The rows of a group lie close to one hidden flat surface of 12 dimensions, which passes through zero. Surfaces can cross.
Some rows, each with its group after it:
[ -4 -27  12 -22   3  21  13  26 -14  21  15   4 -30  16 -25   3   3  14
 -30]
W
[ 15 -47   2  46  -8  11  13  11  18 -17  11  40 -51  33 -31   5  -9 -11
 -36]
A
[  9 -26  10 -12  53 -23 -22   6 -10 -11  13 -44  -1 -23 -21 -31   0  38
 -23]
W
[  8 -23 -52 -13  23  28  -6  20  -3  39 -23 -28 -17  29  26  12  -3  23
 -10]
G
[ 23 -11   4   0  13  16  17   6  -8  -5  11  -5  -1  -8   4  12  -7  14
  18]
R
[-14   0  19  19 -61  36  10 -13   2 -39  26 -12 -35  -6  -5  40  28  16
  22]
A
[ 14 -14  22  44  -6  31   1   5  -8 -29  60  -1  29 -51 -34  -7  10   0
  65]
E
[ -2  51  19 -41  40  12  36 -26 -44  49   9   3  36  25 -17 -22 -17  20
 -17]
S
[-28 -28   7  31 -41  15  13   5  12 -14  11  22  -2 -17 -13  11  -1  -9
 -27]
W
[  2   2  14  48  -1 -20 -22 -10  37 -30  -1  21  48 -23  -6   2  30   0
  24]
G
[ -9 -11 -11   4   6  -1   7 -13 -10  -8   6 -16  -8  20  -7   0 -20  17
  -7]
W
[  7 -19  -8  -3 -10  11 -16 -10  -8 -15  19  -6   0  -5  31  -7  11  -6
 -32]
R
[ 34  45 -17  53  37 -15   1 -53   5 -33  12 -11   6  41 -13  10 -12 -14
  59]
W
[  1   2  -6 -44 -26  -6  -5   9 -32  -2 -17  -4 -17  11   1   3 -48  -3
  49]
W
[-17  33 -21 -21  27  13 -14 -24  19 -18   2  -2   2  11  31   5  -7  14
 -22]
E
[-10   0   4 -19  13 -15  19  -5  12   8  -2  15  13  28 -16  -7 -25 -13
 -51]
S
[ 12   7  -6 -41 -22   4  -9  -6 -35  19 -44  -9 -16  37 -31   4 -31  -8
 -25]
R
[ 29   0   1   0  -4  50   7 -10  -9  39  22 -42  23  18 -10   8  51  34
   5]
S
[ 13  10  10 -34  12   1  21   4  -2  23   3   4   1  35  -1  -4 -13  22
   8]
R
[ 24  -9 -20 -57 -23  -1   4  12   2 -16 -36  28 -54  41  36  19 -57 -24
 -28]
W
[-33  13 -15  -2 -19  -5  -5  -4   1 -12 -15   2   4  -9 -21   2 -46 -29
   0]
E
[  5  14  -6 -11  34  -4  22   1   1  -5 -19   4 -20  15  -3  49  -7  -4
  -9]
E
[ 30 -10  34 -75 -12 -41   4  23  23  12   1 -43  13  28   7   0  23  32
  23]
A
[ -2 -23  -6  32  13  -3  16  16  17  12  20  -3   7  18  -8  21  28   8
  24]
A
[ 21 -13  10 -27 -12  23   9   4 -34 -10  14   5 -15 -10 -10  -2 -32 -14
 -24]
G
[ -12  -27    5   54    0  -10  -20   33   18  -19   -9  -16   39 -111
  -51  -11   -8  -33    6]
G
[ 31  -3 -54 -29  32   3  17   8   0  28   1 -37  11  47   0  29 -35 -51
   3]
W
[ 21  -6 -12   8  41   2  -3 -11  28  20  50 -30  51   2  11 -60   5  13
  -9]
E
[-47  57 -36  35  30  -5 -31  -9  25   8 -38  25  -8 -18  29  -2  12 -22
  12]
A
[ 31   8 -23 -27  33  54   5  10 -36 -10   3  13 -43  -8  24  52 -13 -30
  -8]
A
[ 13   7 -24   5  15  11 -16 -23 -38  11 -20 -54   8 -18  40   9  32  35
   9]
R
[-11  -7  26  -4   7 -65  -3  20  45  -4 -13  10  18  10 -28 -15  -4  10
  25]
W
[ 17  -3  19 -37  -4   5   5  25  11  20 -10   3  -8  20 -20  21  17  -1
 -10]
S
[ -9   1 -16  -8  -8 -38  -3  11  20  21 -37   0 -30  43   8   0 -11  -5
  11]
E
[ -4  18   1 -14  17  17   3   5 -35   9 -15  -9 -17 -25 -14  13 -11   1
  12]
W
[-29   2 -11  13  -9 -27  -8   4  -3  18 -23 -21   9   7 -31  21  20 -20
  16]
R
[-12  17  15  -6  10 -21   3  -3  -8  54  -5 -17  43 -10  -5 -46  27  19
  -3]
E
[-23  29  20  22  -7  18  25 -44   6 -30  40  47  12   2  17 -23 -13   3
 -40]
R
[-12 -26  -8  19  18 -11  40  -8  -2 -14  14 -11  15   4   4  43   0   4
 -24]
S
[ 19  -8  20 -63   7 -31 -18  44  11  24  -7   7   7   6 -11 -16   1 -21
  16]
R
[-22  46  11  16  31  13  15  -5 -26  30 -23  -5  17 -40 -24  13  14  15
  15]
G
[-18  20 -14 -19  -5  29   2  -2  -9  12  19  23  14  21   6   9  -9 -23
  11]
A
[  4   7 -17  -7  24 -22  -5  -2  38   7 -28 -18   1  20  19  14  19   6
 -40]
S
[-32   9 -16  -2 -10  -7   0  -5   4   7 -23  -5   4 -10  17  -3 -12   3
 -19]
W
[  2 -10   4 -25  47 -13  38  -1 -38   3  21   4   8   6  20  13 -17  10
  -7]
S
[ 17   1  21 -22   1  -4   8  11  -7 -12  -9   8  13 -21 -32  22 -15 -22
  -6]
S
[ -2  10 -18  44  15   6  44 -53   8 -29  23 -15  40  10  27  -2 -35  44
  13]
R
[-16  -2 -38  10  14 -18   5  -1  13  18 -18 -33  -8  36  19  19   4  15
  21]
R
[ 37 -28  -9 -86 -32  -8 -13  30 -19  12 -13 -32  -2  34  28  13 -15   7
  42]
S
[ -9  17 -14  32  44  10   8 -11  44 -10  11   8  -7   4 -12   2  -2 -12
 -49]
E
[ 30 -15  15  -5  29   8   2  20  18   2  13   7   0 -20   5  -6  15   7
 -25]
R
[-25   3   8 -17 -39 -37 -43 -17  40 -66  22  19 -32 -24  29 -32  -4 -81
 -92]
G
[-12   4 -13 -34  32  -9 -14  46  11  64 -14   8  -8  20   3 -11  23  -6
  23]
A
[ 35 -61 -44  10  53  29  -8  10 -30  48  46  45  32  50  42 -54  -3  -3
 -24]
A
[ -5  -7  -1  16  -1  25  -3  10   0   9  -4  13  -1 -18 -23  -1   2  -5
 -20]
G
[-20  27  16  17 -13  39 -26 -14  12 -24  15  36 -25 -15  12  -8  29  15
 -11]
E
[-27 -37 -19  30 -16  24 -13  43  51  25  30   5 -48  11  31 -14  49  23
  18]
R
[ -9   0   5 -13 -26 -30  -4  29  -5   0  -8  12 -18  18 -10   7 -24  -5
  98]
S
[  5 -18  15  -9   8 -19 -13  31  41 -16  17   9  17  -8 -20   7  10 -14
  20]
E
[-52  49 -27  -1  17  -1 -11   2   4  53 -59  -7 -11  -2  -3 -16  -6  14
  -5]
G
[-14  -3   9 -19 -18   5 -10   4  13  -9  14  17  14  -1 -17 -14 -18 -19
 -17]
E
[ 51 -29  31   0  29  -7  27  14 -27 -12  22  -4  32 -27 -31  15  -4   0
  17]
A
[ 43   6  -6 -59  -3  32 -20 -10 -49  13   6 -12  -3  30  67  -2  20  42
  45]
G
[  9  50   1  -3  16   2 -23 -20  -5  10 -20   8  -9   0  19 -18  14   2
   9]
W
[ 35 -21  31  -4 -17 -15  -8  -4  28   0   1  34  34  25 -11 -61 -12  36
 -13]
G
[ 10  76  -6  31  51  -2  20 -24 -11  45 -10  -3  -4   3 -35 -60 -44  -6
  39]
E
[-17 -14   3 -22  -9  19 -24  13 -13  34  13 -16  17 -33  22 -35  37  16
 -27]
S
[ 25  -2   3 -21 -25  20 -18   5   9   3 -15 -17  14 -12 -26   5  -1 -17
 -26]
S
[-12   1 -29  29  -2   5  -9   5  -2 -14  -6 -20 -16 -24  -3  16 -20 -15
  38]
E
[ -7  -3   4 -37 -14  -9 -23  -3 -17  -4 -13  -4  -6 -12  69  -5  29  33
 -12]
S
[-13  37  39 -13 -26  -3  51 -26 -12 -10  16   2  22  30 -46  40 -14  11
  38]
A
[-20  15 -26  -6 -31  -1 -33 -13  13   2 -16  14  19  39  27   4   8   0
  42]
G
[ 15 -44  -6  10 -48 -13  -4   2 -25 -13  -4 -57 -30   9  18  -9  -6  51
  59]
A
[ -7  55  23 -26 -49  44 -24 -13 -13  27 -28  30 -41  26 -10 -24  14  17
  -7]
S
[ 11 -17 -12  -8   7   1   4  25 -20  -2  14 -31 -15 -13   9  34  14  -9
  51]
G
[-21  12  -2  31  -3   4  34 -15  -2  -6  -1   2  -9  16 -27  31 -11   2
  15]
A
[ 13   5   2   9  -4   4 -12  -6  19  -8  12  20 -26  38 -21 -17  -3 -18
  -6]
W
[-31  -6  12  -1 -35   7 -20   4 -16  27  10   3   0   7 -19 -10  48 -11
 -11]
R
[ 10  53 -20   1  62  11 -41 -13 -26   5 -21 -32  -9 -56 -26 -26 -18 -34
 -20]
W
[ 23 -35   6 -25  -3  -7 -27  45   4  12   3   3  -7 -11   0 -21   5 -13
  17]
A
[  6  12   7  -3  16  62  56 -30 -44  -9  40  13  12 -14  -3   4 -46  15
 -38]
R
[-19  -5  -3  13 -28  14  24 -18   5  14  22  16  -5  59 -17 -10 -11   9
  -6]
E
[  1   0 -11  16  35 -17  21   5  10   0 -10 -22 -13  -5  -7  24  -9  -3
  -6]
G
[ 25  13  -8 -48  37   6  10  13 -41  28 -15 -33 -15  -4  23  10  -8  20
  18]
G

New rows. What belongs after each?
[-20  34   3 -19   7 -28   1 -30   1  -2  -3  -9  37   2  13 -14  -8 -10
 -18]
G
[ 18  27  14  19  13  20  21 -15   2   2 -34  24 -42  29 -24  16  -5  28
 -17]
R
[  1 -29  12 -10 -21  30 -15  -4 -29  46  21 -41  57 -19  -9 -43  45  41
 -32]
R
[ 22 -24 -22   4  -7  -4  11 -47 -14 -46  19 -38 -15   1  52 -28 -46  12
 -64]
G
[ -2  15  -3  15  27 -13   9   5  48   9  -5  -7  28 -18  15 -34 -13  39
  16]
R
[-11 -13  -1   7  13 -13  15  16  36   7  17   1  27  -6 -10 -11  -7  -1
  -2]
R
[-24  31   1   5 -31  21  -3 -32 -25 -16   5  20 -31  15  16   2   0   0
   3]
G
[-31 -31   0  68 -13 -18 -13  14  79 -30  25  18  12  -7 -25   4  31 -15
  -2]
E
[-17  13   5  28 -12  37  -9 -23  -5  23 -10  24  22  -9 -12 -36   6  33
 -37]
G
[-34   0 -19  54   1 -52  -6  23  55  -6 -13  18  22   7 -26  14  -4 -36
  79]
A
[ -6  12  32  18  33   2  16   7 -19  -1  10  25  -6 -38 -11  11  23   5
   6]
S
[  1 -25  12   6   4   8   9  11  30  22  19  -4  38  -6 -21 -30   6  18
 -39]
R
[-13  29  18  16  25  -1   4 -24 -29  -1  10   4  30 -44  14 -18  15  22
   7]
S
[-27 -39 -36 -28 -23  -1 -10  -2  37  33  36  -7  -6  82  55 -38  19   8
 -57]
R
[ 37  17  16  10  25  15   2 -24   1  -2  32   6  39  -6 -15 -17  20 -18
 -26]
W
[  6  11 -27  20  24  -2  12 -17 -12 -46  -4 -21 -49 -11  29  61  -4 -26
   6]
G
[ 13  -2  33  13  14 -23  44   5   9 -23  11  19 -16   3 -48  18 -29 -21
  -9]
G
[  2 -12  35  11 -13  -4   4   0  -8   2  27  -5  -3 -28  -2 -41  18  30
  -4]
G
[-23 -30 -12 -25  -3  31  10  21 -34  33  27  -6 -10  -6  -2 -14  -9  -7
 -31]
S
[ 35  10 -16  14   4  12  -8  17  59  42  -9 -24 -26  70 -24  10  43  12
  39]
S
[ -5  62  59 -20  16 -20  11 -36 -11   9   7  20 -20  -2  22 -49  33  36
 -37]
G
[-15  21  41 -11 -10 -14   6  11   5  18 -12  29 -13  13   1  -3  33  38
  33]
W
[-13  21 -11  30 -11  35  44 -43 -38   6  15 -11  14  17  30  36  14  34
  30]
W
[-17 -15   4  -5  22 -54  30  11   1 -30  -9  18   0   1   8  36 -28 -13
   7]
S
[-19  19 -22  27  -8   4  -3 -26   1 -20 -12   6 -11  15  15  20  -5  -3
  10]
G
[-14 -33  14   3 -40  -8  15   5   9  -2  27 -46  25  -5 -18   8  20  21
  21]
A
[-37   9 -44  11   2  -5   8  -5  -5  24  -2 -48  11  13  38   7  -2  32
  65]
R
[-17 -27   1  22 -31   5   6   9  18 -12  36  19 -11  24  -5   5   9 -11
  14]
R
[-51  43  41  -4  11 -31   6 -15 -19  -7 -20  35  38 -64 -18 -16  -6  -5
 -25]
S
[ 20   3   0 -16  -5  20 -24  -9 -17   0 -12   5   2 -13  27 -25  -2  20
  -8]
G
[-10   6  31  12 -31  10 -11 -35 -37 -40  15  14 -18  -3  -5 -31 -10  51
  17]
W
[-12 -11  15  -1 -46 -11  10  48  56  35   0  42  37   1 -22   8  26 -53
  14]
W
[ 28 -68 -40  47   8  25  47 -16 -33 -18  38 -55  11   8   9  49  -9   3
  -8]
E
[-31   3 -15  -2  -8   4  -4  -2  -6  -3  16   3 -11  -5  15   5   1 -28
  -8]
R
[-33 -32 -18  38   1  -5   5  34  45  26  16  -1 -35  31  -7  24  48  -4
   9]
R
[ 29   1 -22  31  31  23  -9 -20   9  11  25 -37  37 -16  -2 -32   8   1
 -15]
S
[ -4  11 -40  -8  -7  48  -8 -13 -22  16 -27  18  29  35  -3  35 -23  -4
  10]
G
[ -4   5  16   0  -5 -42  41  -8  22 -37 -45  34  15 -13  22  48 -31   0
 -24]
W
[ 19   1  21  16   5  17  24 -43  -3 -19  28  16  59 -17   9  -7  11   0
 -71]
W
[ 24 -17   3  25  18  49  -1  14  -7 -18  11  13 -45 -43  -1  23  16  -5
 -39]
R
[ 14 -29 -17  -6 -24  21 -21  27 -37 -16  10 -14 -26 -36  10  -1 -24 -15
  60]
S
[-28 -16  24  15 -21  -2  25   1   3   7  20  -1  49  -5 -38  17  21   6
  -7]
S
[-43  32  -6  -8 -47 -14 -32 -24  15 -41   7  37  24   9  -3  21  -1 -72
   2]
G
[ 19 -41 -19 -20 -35  23 -14  16  15  12   2 -41   1  24  18  21  33  13
 -20]
S
[ 10 -10  -4  22  -8   4  13 -11  -1  -8  17 -22  22   7  -6  17   6  10
  33]
S
[ -8 -13   7  23  -6  -4  17  -2  20   2   8  17  59  11 -49   3 -13  -9
   3]
G
[ 17 -36  20 -20 -42  -9  -8  16 -30  35 -13  -2 -10   8  18 -27  32  15
 -14]
E
[-14   2   6  -6  -8  16  36 -24 -26 -14  33   5  16  20 -25  23 -20 -26
 -31]
G
[ -3 -23 -10  -7  11 -16 -19  17  10  -1  16   5   0 -10  21 -38 -13 -11
 -10]
S
[-38   7 -25  32  10 -20  20   4  20   8  -8 -18   8   0 -15  19 -18  -8
  25]
R
[ 30  -9  -5 -13  -7 -20 -18   1  14  -8 -12 -14  -3  25  29 -14  -5  26
  35]
R
[ -4 -51  -7 -13   2  -6  -2  34  -4   6  11 -33  -1 -19  44  36  53  25
  11]
S
[  3  -1   0 -41  25   8  40  34  12  31  15   8  -4  23 -14   0 -40   5
  15]
R
[  6 -19   9  -9 -28   8 -17  18  12  26  -3  14 -13  26   4 -44   6  34
  10]
G
[ 12 -11 -16  26  25 -15 -13   8  25  -7   9 -28   8 -11  25   6  28  14
  38]
E
[ 33   0  -8 -40  -1   8 -18 -13 -32 -33   7  -2  -7 -16  50  -7 -29 -11
  -6]
R
[-14  -3 -21  -9  19 -18   2   0  14  20 -18 -21   3  20  18   8   7   5
 -27]
E
[ 15  -1  49  -9 -12  -1 -20   8 -17 -25  15  21  21 -55 -39 -28  -6  -7
   5]
W
[-31   6 -19  35  -7 -11 -20  -1  16   6  -4 -12   5 -14  12 -21  11   6
  30]
S
[-30  25 -26  26  -5  45  52 -14  -4  66  26  -4  45  32 -23  29  20 -34
  -8]
W
[ 22  -8  12 -66 -13 -10 -25  10 -12 -38 -15   5   2 -12  32  22  -7  -2
   5]
E
[ 54 -33   1 -19  27  48  12  57 -21  -6   4  -3 -58 -40 -11  40 -16  -7
  21]
R
[  4   5  29 -17 -18  40  -2  -3 -49   4  22 -10  15 -46  -2  -8  19  18
  11]
A
[-35 -38 -15 -24 -13 -59  -3  42 -20 -41 -22   9 -27 -33  30  33 -49 -28
  52]
S
[  8  -2  22 -40  -9 -10  29 -10 -51 -15  25  35   2  33   1  -7 -55   3
  38]
S
[-30  18 -14   7  39  22  17  33   4  14  -7  13 -55 -31 -12  41   0 -38
 -15]
R
[-29  38 -10 -19 -31  -3 -16 -14  25  -6 -13  28 -18  40  19  -3 -13 -14
  17]
A
[-15  -9   8 -27 -20  -5  27   2 -34   9   4 -14  36   8 -22  31 -15   4
  35]
E
[-24   1 -10  -5  11  16  -4  20 -37  17  -4 -33   0 -44 -34   7 -15  -4
  20]
W
[-24 -16   1 -19 -22  34   0  16   9 -39  -2  35 -51  11  -6  68   0 -20
 -39]
E
[ -8  20  25  -4   1  -9  24  -1 -20  12 -30  24 -19   7 -22  34  14   2
 -13]
E
[  2  -9 -14   0 -10 -15  10 -14  -3  -6  -7 -36  -2  19  14   5 -12  23
  15]
A
[-16 -11  -1 -27 -35 -17 -17 -11   6 -24  -4  29  -2  11  20 -39 -43 -18
 -51]
S
[-23 -15 -23  22  14  20   6  11 -11  27  19 -24   9 -19 -12  -8   4  -6
  -3]
S
[-20  12  13  20 -40  -4 -27 -20   1 -29 -22  -7  -8 -51  -4 -30  -4   6
 -22]
A
[ -2 -11   4 -11   9  -6 -11  25   3  18  19  -3 -11   3  21   8  53  -3
  18]
R
[-34  21 -15   3  -5  37   9 -33 -26  -5  19  -1 -27   3  15  21  11 -22
 -65]
G
[ 20 -37 -11  53  -4 -28   8  -9  20 -11   3 -17   1  12  19   6  28  11
   6]
E
[ 13 -52 -51  12  43 -11  30   1 -19  23  15 -15  47  35  -9 -10 -58 -20
 -23]
A
